There are 4 nested groupings, the coarsest first. Each group lies inside one group of the grouping before and may be the whole of it. The rows also spread widely along 15 directions, which tell nothing about the answers.
In the rows, 128 means zero.
Some rows, each with its group in each grouping after it:
[ 85 146 104 132  96 131 164  99 103 119 147 146 114 120  91 112 103 183
 116 174 111 112 148 140 114 107] : soti susos j562 Zam
[159  74  99  89 167 141 157 141 107 112 115 164 162 133 129 138  56  95
 159 123 147 110 137 145 128 145] : vunem Gem j531 tatan
[ 77 102 145 136  89  99 127  64 108 107 128 130  82 108  93 111 175 143
 119 113 147 118 150 124  93 203] : soti susos j276 mevo
[193 113 163 154 130 176  93 122 146 204 144  93 159 111 157 143 126 107
 100  72  91 154 142 100 146  96] : vunem gariv j853 dosoz
[143 127 158 112 134 161 130  92 135 195 141 129  93 160 124 146 122 138
  98 135 205 165 107 158 132 148] : soti teto j861 sir
[154  75 107  74 151 139 124 153 121 142 134 130 149 104 122 112 139  91
 137  90  49 123 147  59 133 122] : vunem Gem j53 duni
[117 191 113 106 108 124 139 141  94 165 138 119 117 156 105 120 139 139
 114 135 134 160  84 167 137 105] : soti leg j259 Pek
[130 155 100 129 117 114 127  83  87 106 121 139 128 102 121 106 146 116
 105  91 167 146 116 173 120 172] : soti susos j562 por
[138 152 127  75 159 142 129 145 125 155 139 160 100 152 133 110 147 131
 104 117 184 170  77 171 130 165] : vunem zag j889 Nadi
[ 82 154  71 141 145 158 131 166 153 133  97 167 110 134 131 151 145 109
 154 125 141 124 149 105 147 114] : vunem gariv j15 zakez
[ 99 120 107 100 130 131 124 182 141 144 104 147 103 119 119 124 172  95
 156 132 112 146 151  88 132 100] : soti susos j276 Dip
[121  93  81  60 213 179 169 123 140 134 123 164 106 139 144 196 118 113
 134 144 177 121 125  83 164 115] : vunem Gem j169 Bur
[165 113 119 112 190 155 102 114 192  92 128 121 127 104 118  89  90  66
 175 133 145 191 138 159 143 108] : soti penak j672 biv
[163 128 124 110 252 145  92 131 126  40 106  90 151 101 201 191 160 101
 147  89 136 139  70 143 155 121] : vunem Gem j53 paze
[ 94 119  95 101 156 142 153 104 164 116 141 155 119 133  98 162  89 106
 173 119 171 132 141 109 151 140] : vunem zag j889 puz
[142 181 113  77 182 180  77 148 131 144 128 147 101 119 138 129 192  80
  96  72 139 184  54 143 148 144] : vunem Gem j169 Voz
[114  98 127 108 124 160 146 117 120 129 142 151 113 113 107 138 121 135
 122 142 108 125 143 108 116 122] : vunem Gem j531 fuf
[166  81  91  83 126 157 164 144  87 175 106 102 150 197 117 175 118  95
 119 167  83 117 107 118 152  94] : soti teto j861 Zigal
[140 172 136  95 163 116 116 104 102 102 150 139 162  99 118 150  62 108
 154  43 184 135  71 174 139 163] : vunem gariv j853 nabak
[114 119  90 122 140 157 135  98 119 148 101 154  91 162 147 150 198 121
  82 137 178 133 123 137 134 194] : soti susos j276 Dip
[136 158 157 120  88 146 101 121 112 132 129 119 132 136 123 177 173  72
 117  92 148 185  67 179 133 155] : soti susos j276 Dip
[ 82 122 115 117 163 177 115  92 139 148 120 128  65 101 112 150 167 147
 108 147 113 109 155  54 132  88] : soti penak j672 biv
[147 159  90  96 106 164 125 151  42 215  95 171  99 130 135  81 184 132
  34 115 137 133 111 148 110 133] : soti susos j276 mevo
[116 186  82 106 182 116 104 127 139 121 137 120 146 139 141 137 148 115
 144  73 134 131  87 130 164 163] : soti teto j861 sir
[ 98 166 131  90 167 143 112  87 140  70 180 135 125 144  92 147 101 145
 140 121 112 130  52 168 131 188] : vunem Gem j53 duni
[175 129 168 121 135 105  99 124  92 159 142  85 164 107 143 112 113 130
 125  62 114 131 112 139 123 131] : soti teto j861 sir
[126 160 119 109 127  88 140  96  86 120 134 100 121 128  98 108 106 141
 132 118 158 146  93 178 130 124] : soti susos j562 Zam
[132 103 115  73  96 106 134 160  54 140  98 140 114 110  92  98 164  85
 122  87 111 136 119 119 101 133] : vunem zag j889 puz
[ 81 147 136 103 114  90 168 106 140 107 173 110 130  93  92 147  94 159
 181 132 131 145 142 101 140  76] : soti teto j861 sir
[ 93 136 104 151 106 128 140 127 120 107 116 151 157 114 130 188 116 112
 161 104 141 103 151 117 138 133] : soti susos j562 Zam
[169  67 101  79 203 142 148 103  70 125 103 133 135 147 144 122  87 142
 105 144 147  76 123 141 119 161] : soti teto j861 sir
[128  91 120 141  54 102 209 121 106 174 162 171 166 126 119 100  56 180
 133 135 135 106 204 123 110 144] : vunem gariv j15 zakez
[137 159 108 129 159 144 130 154 117 180 100 117 111 187 134 147 116 134
 121 136 165 138  88 168 148 112] : vunem gariv j853 dosoz
[ 98 131  87 121  77 145 129 157 123 137  93 163  98 126  99 109 193  71
 129 136 118 166 146 128 119 130] : soti susos j276 mevo
[150  95 110 123 101 115 144 132 102 135 121 105 157 162 108 138 113  92
 148 115  91 132 119 146 133 142] : vunem Gem j531 tatan
[130  78 179 149 138 104 133 150 121  98  88 134 113 112 156 148 128 128
 164 121 199 136 149 159  95 145] : vunem gariv j853 dosoz
[131 119 112 104 131 154 111 148 118 130 114 129 116 159  85 111 126  99
 129 137  71 129  99 144 119 138] : vunem gariv j853 dosoz
[105 189  61 168 118 113 121 113 115 125 122 113 148 135 145 112 179 139
 112 100  97 124 130 140 150 149] : soti susos j276 Dip

New rows. What belongs after each?
[129 116 112 126  85 115 153 161  62 127  98 141 143 151 140 129 161 137
 111 146 109 115 123 162 101 146] : soti teto j861 sir
[110 125 130 112 160 121 151  94  98 105 146 109 125 109 122 150  94 177
 134 128 122  94 121 113 130 109] : vunem gariv j15 zakez
[143 103  72  74 149 138 183 114 108 143 140 167 154 164 140 144 108 134
 111 149 136 107 126 126 146 169] : soti penak j672 biv
[163  84 141  70 189 131 121 126  87 135 126  96 104 135 126  91 135 152
 101 136  92 115 100 124 114 124] : vunem zag j889 Nadi
[ 99 114 138 164  98 142 101 115 155 120 106 116  93 127  93 119 152 100
 154 142 110 147 156 131 111 126] : soti penak j672 biv
[151  93  60  98 145 104 175 118  97 158 115 122 137 164 113  76 106 128
 127 149 124 115 160 127 138 138] : soti leg j259 Pek
[129 142  94 128 122 150 132 103 157 173 138 153 129 118  97 101  92  87
 146  99 172 163 167 127 146 129] : soti leg j259 Pek
[102 154 128 132 124 135 130 105 130  85 114 114 102  93 124 168 176  92
 147 123 179 187 119 145 137  96] : soti leg j259 Pek
[115 133 110 146 102 149 152 101 130 145 135 133 125 158 118 142 121 141
 117 164 136 140 137 157 134 133] : soti susos j276 Dip
[133 152 107 110 172 168  90 201 158 158 109 156 101  84 134  77 147  95
 142 108 113 175 147 106 132  59] : vunem Gem j531 tatan
[130 109 117 163  96 146 126  77 141 200 149 138 100 132  98  53 123 156
  92 115 116 135 186 118 109 168] : vunem Gem j53 paze
[170 113  81  85 213 162 132 131 156 142 141 159 120 132 159  75 134 132
  99 133 140 156 127 136 143 157] : vunem Gem j531 fuf
[ 70 158 122 148 125 162 123  70 147 127 139 111  84 119  97 187 156 140
 123 121 133 134 119  96 145 112] : vunem gariv j853 nabak
[137 121 113 118 147 110 129 127 114 143 107 117 102 123 144 103 173 132
 112 121 156 148 136 130 129 134] : soti susos j562 Zam
[ 87 131 137 106 154 133 116 115 152  99 134 116  90 152 107 151 156 139
 149 155 128 136  97 133 128 147] : soti teto j861 Zigal
[121 115  87  94 142 149 108 137 131 137  95 129  87 153  67  98 138  57
 149 120 120 154 114 133 130 132] : vunem zag j889 puz
[125 136 108 144 104 170 127 147 143 156 109 166 112 133 130 130 164 101
 110 123 142 164 140 140 125 137] : vunem gariv j853 dosoz
[ 83 126  27 140 109 143 166 116 118 133 101 176  73 115 118  57 212 147
  85 157 112 134 197  99 115 140] : vunem Gem j169 Bur
[ 89 131 112 126 105  84 146 113 169 163 146 110 115  99  70  97  86 107
 201 100 147 159 191  82 150  83] : soti susos j276 Dip
[166 104 132  50 153 158 165 121 102 158 158 135 151 162 124 170  76 124
 114 155 135 137  84 147 148 121] : soti susos j276 Dip
[109  79 175 148  86 162 118  57 144 102 156 109 100 145  74 120 121 153
 117 187  78 128 139 152  89 163] : soti teto j861 Zigal
[ 94 113 119 146 144 148 137 104 148 114  88 126  75 135  88 158  94  92
 178 146 207 149 142 147 133 103] : vunem gariv j15 zakez
[107 127 119 117 112 116 118 151 117 156 118 147 113 123 113 108 161 122
 129  86 112 121 137 102 116 162] : vunem gariv j853 nabak
[118 156 148 152 165 194  72 133 141 114  98 171 132 110 149 196 101  81
 150  86 193 120 107 163 126 148] : soti penak j672 biv
[131 138 117 123 132  88 120 157  69 167  99 100 119 198 108 105 117 142
 133 110 121 102  80 174 116 166] : vunem Gem j53 duni
[117 146 113 118 121 141 127  89 155 124 175 136 152 144 102 154 104 106
 144  88 119 144 102 139 150 182] : vunem Gem j531 tatan
[ 88 117 155 108 155 128  94 172 106 167  73 144  48 121 115 125 171 130
 134 125 173 114 131 103 100 119] : soti susos j562 por
[111 159  80  90 150 183 132 155  81 148  95 171 106 159  81 124  72 118
 123 169 136 108  96 170 120  94] : soti teto j861 sir
[143  93 125 117 165 126 104  97 139 160 103  93  77 125  90  80 124  89
 144  97 165 157 145 120 130 124] : vunem zag j889 Nadi
[131 144 124 118 105 149 123 121 157 122 134 125 120 121 110 148 161  70
 139 127 141 206 111 149 146 113] : soti susos j562 por
[103 118 134 121 141 126 113 140 129 142 125 102  98 118  95 116 130 130
 156 116  89 125 138  93 124  92] : vunem Gem j169 Voz
[129 110 174 114  91 149 116 130 138 172 135 125  89  96  95 129 150  89
 135  97 145 193 138 112 118  96] : vunem Gem j169 Voz
[145 101 133 130 132 105 152 177 128 126  89 119 125 143 151 144 134  98
 172 133 180 167 133 157 132 107] : vunem gariv j15 zakez
[126 127 134 115 123 113  77 198 104 115  87 124 114  97 110  92 181  67
 161  73  80 153 117 122 103 117] : vunem Gem j53 paze
[ 70 201 186 149  96  96  85 130 123 104 140 128  87 107  60  94  92 148
 173  93 163 152  85 201  88 143] : vunem gariv j853 nabak
[ 69 129 147 147  58 129 160  94  90 147 139 131  90 148  67 146 110 184
 117 162 117 101 133 136  96 129] : vunem gariv j853 nabak
[145 145 109 159 188 139  99 118 136 137 115 166 120  91 174  65 126 147
 112  68 197 131 158 160 116 182] : vunem Gem j169 Voz
[ 89 167 161  72 162 156  95 140 126 117 142 170  81 114  89 118 110 142
 136 131 162 138  77 159 103 140] : soti teto j861 Zigal
[119 160  85 146 131 126 153 130 104 134 129 148 142 159 150 125 130 166
 112 124 141 116 118 169 132 163] : vunem Gem j169 Voz
[168 125 107  65 181 121 139 130 135 144 139 152 130 106 132  71  99 107
 137 103 190 177 129 150 137 138] : soti teto j861 sir
[126 109 147 135 105 161 108 143 106 138  90 149 116 106 111 172 129  60
 150  83 163 150 130 133 112 120] : vunem Gem j53 paze
[124 124  92 112 123 149 149 170 119 183 106 176 111 175 113 104 105 132
 122 170 149 123 140 152 123 133] : soti susos j562 Zam
[157 110 113  78 167 152 122 131 157 131 139 136 113  95 110  80 122  84
 140 112 130 186 138 120 138 101] : vunem zag j889 Nadi
[114 101 135 154 103 145 120 197 121 111  70 156 151 154 145 194 131  79
 180 134 141 115 137 153 113 133] : soti teto j861 Zigal
[174  72  86 132 132 146 156  78  66 184  91  91 131 172 144 155 147 122
  71 139 125  99 140 116 143 138] : soti susos j562 por
[ 77 152 150 162  96 157 102 123 149 132 145 137 103  97  92 122 128 148
 140 118  93 128 154 111 109 102] : vunem zag j889 Nadi
[149 160 120  93 191 161 128 155 122 121 114 155 111 112 156 118 127 121
 122 147 198 176 102 180 132  93] : soti leg j259 Pek
[149  83 162 118 163 134 107 170 119 122  92 116 118 117 142 134 127 102
 159 114 139 134 131 133 112 104] : vunem zag j889 Nadi
[136 138  97 153 186 185  64 122 113 122  64 159 106 122 133 106 123  85
 118  97 174 110 127 173 111 168] : soti teto j861 sir
[151  89  87 105 163  98 183 159 117 121 113 130 162 131 161 120 106 129
 164 149 143 124 172 119 143 102] : soti leg j259 Pek
[121 139 102 101 112 147 126 132  78  98  94 144 131 138 112 172 164  63
 128 112 143 143  84 164 127 152] : soti leg j259 Pek
[120 169  98 152  90 141 129 147 128 138 117 170 133  86 133 110 153  96
 129  81 168 178 155 148 126 116] : vunem zag j889 puz
[122 125  81 109  87 129 154 113  69 120 108 167 129  97 101 122 143  84
 115  88 149 143 133 142 115 151] : vunem Gem j531 fuf
[155 150 113 149  82 122 138 141  64 180  99 149 187 153 162 180 118  99
 117  58 190 117 112 175 134 174] : soti teto j861 Zigal
[ 85 147 131 130 142 121 139 135 142 135 116 147  97 138 120 159 113 142
 161 141 201 133 130 142 132 124] : soti susos j562 por
[166 114 117  81 156 139 133 140  71 133  97 116 128 123 129 127 123  99
 119 127 143 144 100 154 126  95] : soti teto j861 sir
[136 109 103 112 134 139 135 101 162 143 148 129 118 121 112  92 140 116
 124 138 111 161 158 110 140 134] : soti susos j562 por
[116 109 124 176 146 108 135  76 128 153 146  87 136 128 151 136 129 191
 123  98 106  84 173  82 135 145] : vunem Gem j53 paze
[104  89 172 130 164 146  89 114 175 117 112 100  84 133  82 163  89  82
 199 114 153 133 126 114 129 125] : vunem gariv j15 zakez
[100 147  83 123 129  80 137 162 113 140 107 130 132 129 102  79 106 132
 176 111 126 113 155 124 127 115] : soti teto j861 Zigal
[103 140 157 121  93 138 130 162 140  81 135 151 117 110 102 135 135 113
 161 148 117 178 109 168 105 111] : vunem gariv j853 nabak
[161 147 105 108 126  88 132 162 108 201 142 131 170 165 132  71  91 140
 133  88 112 116 124 145 136 162] : soti penak j672 biv
[105 131  70 132 153 179 131 106 141 142 102 153  64 116  92  82 133 114
 119 152 150 155 163 127 128  97] : vunem Gem j169 Voz
[133 122 121 126 138 169 125  99 168 130 152 131 134 130 141 153 153 117
 118 131 122 157 133 119 146 146] : soti teto j861 sir
[188 136  94 119 131 109 126 131  84 167 119  98 150 158 141  81 147 105
  99  82 117 156  98 175 138 157] : vunem Gem j169 Bur
[ 62 169 145 163  75 150 113  98 110 117 139 125  99 174  62 167 113 149
 135 145 104 114  82 178 105 157] : vunem Gem j53 paze
[ 63 207  89 125 126 141 154 135 141 105 147 177  96 101 115 125 140 157
 138 139 168 166 123 151 133 100] : vunem Gem j169 Bur
[131 116 122 125 154 188 102 148 154 124 103 177 119 148 140 143 136  94
 130 141 158 141 123 161 119 167] : soti teto j861 Zigal
[154  67 110  86 115 135 185 114  97 187 139 137 130 201 111 116 104 150
  99 183 121 110 138 136 124 168] : soti leg j259 Pek
[178  93 138  66 126 129 122  97  70 138 149 103 105 159  93  56 157 131
  67 134  69 150  70 175  98 187] : vunem Gem j169 Bur
[159  98 144 101 148  85 132 172 108 170 124 120 136 149 138  84 117 147
 137 100 119 118 127 131 115 157] : vunem gariv j853 dosoz
[143 112 138 100 162 119 153 125 106 141 151  98 133 144 132 126  98 180
 124 146 110 115 115 129 131 102] : vunem zag j889 puz
[111 120 173 131 155 134 101 123 168 114 159 123 113  69 128 121 122 143
 158  97 120 147 152  97 120 108] : vunem Gem j531 tatan
[134 101 102 145 101 138 141 132 138 165 118 134 144 147 122 149 127  87
 148 100 124 141 159 110 140 139] : vunem Gem j53 paze
[136  70 170 112 178 103 122 126 118 101 113  90 142  62 172 185 141 115
 170  81 144 111 160  64 135  93] : soti susos j276 mevo
[120 116  91 137 130 132 133 116 104 165 109 126 114 154 117  98 141 141
 110 136 114  99 157 117 123 149] : soti leg j259 Pek
[132  80 130 110 128 102 161 136 109  86 108 138 115 161 115 107 123 133
 143 167 144 135 118 185  99 176] : vunem gariv j853 dosoz
[118  98 170 141 178 159  83 148 193 129 125 139  91 117 140 125 136 120
 160 121 146 147 148 117 117 141] : vunem Gem j531 tatan
[103  87 100 135 181 124 128 133 164  67 117 134 130 147 104 114  69 118
 204 149 109  96 155 139 123 152] : vunem Gem j169 Bur
[161 120 141  86 177  96 155 121 104 151 139  77 140 121 182 172 155 148
 121 108 165 151 105 110 164  95] : soti susos j276 Dip
[144 119 140 118 128 124 138 194 141  87 131 150 157  88 148 113 120 105
 176 124 116 176 142 153 117  89] : vunem Gem j169 Voz
[119 134 143 145 120 119 142 136 129  82 136 108 136 117 160 166 173 140
 141 132 121 161 116 149 129 115] : vunem Gem j169 Bur
[175  80  95 109 150 143 159 114 127 128 116 142 141 130 139  96 101 107
 126 158 144 149 160 152 129 127] : soti penak j672 biv
[117 118 159 105 177 143 123 152 152 126 164 132 100 122 129  87 112 196
 133 168  85 123 132 121 108 106] : vunem Gem j169 Bur
[146  63 200 120 153 153 108 133  95 122 106  81 109 130 127 185 119 122
 142 135 109 113 105 126 107  93] : vunem Gem j169 Voz
[104  86 125  90 178 174 110 143 190 122 134 137  79  88  96 115 139  94
 168 140  88 154 168  54 133  74] : vunem Gem j169 Bur
[117 100 178  82 172 169  83 115 155  73 125 136  93  76 118 169 159  68
 153 110 153 168 102 120 120 134] : soti susos j276 mevo
[ 98 142  42  81 100 157 189 150  43 161  82 185 111 112 118 159 164 113
  91 141 152 118 144  96 132  76] : soti teto j861 sir
[122  86 102  97 162 108 163 157  89  93  71 138 117 150 136 148 122 116
 164 164 178 115 128 155 118 125] : soti teto j861 Zigal
[ 95 115 116 174  91 127 156 161 116 159 110 111 130 108  91 121  63 147
 183 148  81 103 205  92 120  15] : vunem Gem j169 Voz
[104 109 162 100 128 107 132 168 128 130 135 121 138 120 113 157 103 134
 186 123 109 113 134  97 122  96] : soti teto j861 Zigal
[134 124 131 136 138 163 101  91 123 164 112 102 115 121 113 162 135  83
 128  90 149 138 132 110 144 116] : soti leg j259 Pek
[139 119 137 130 154 163  64 101 114 201 120  90  87 126  81  90 120 111
 107  77  86 111 125  96 122 123] : vunem Gem j531 fuf
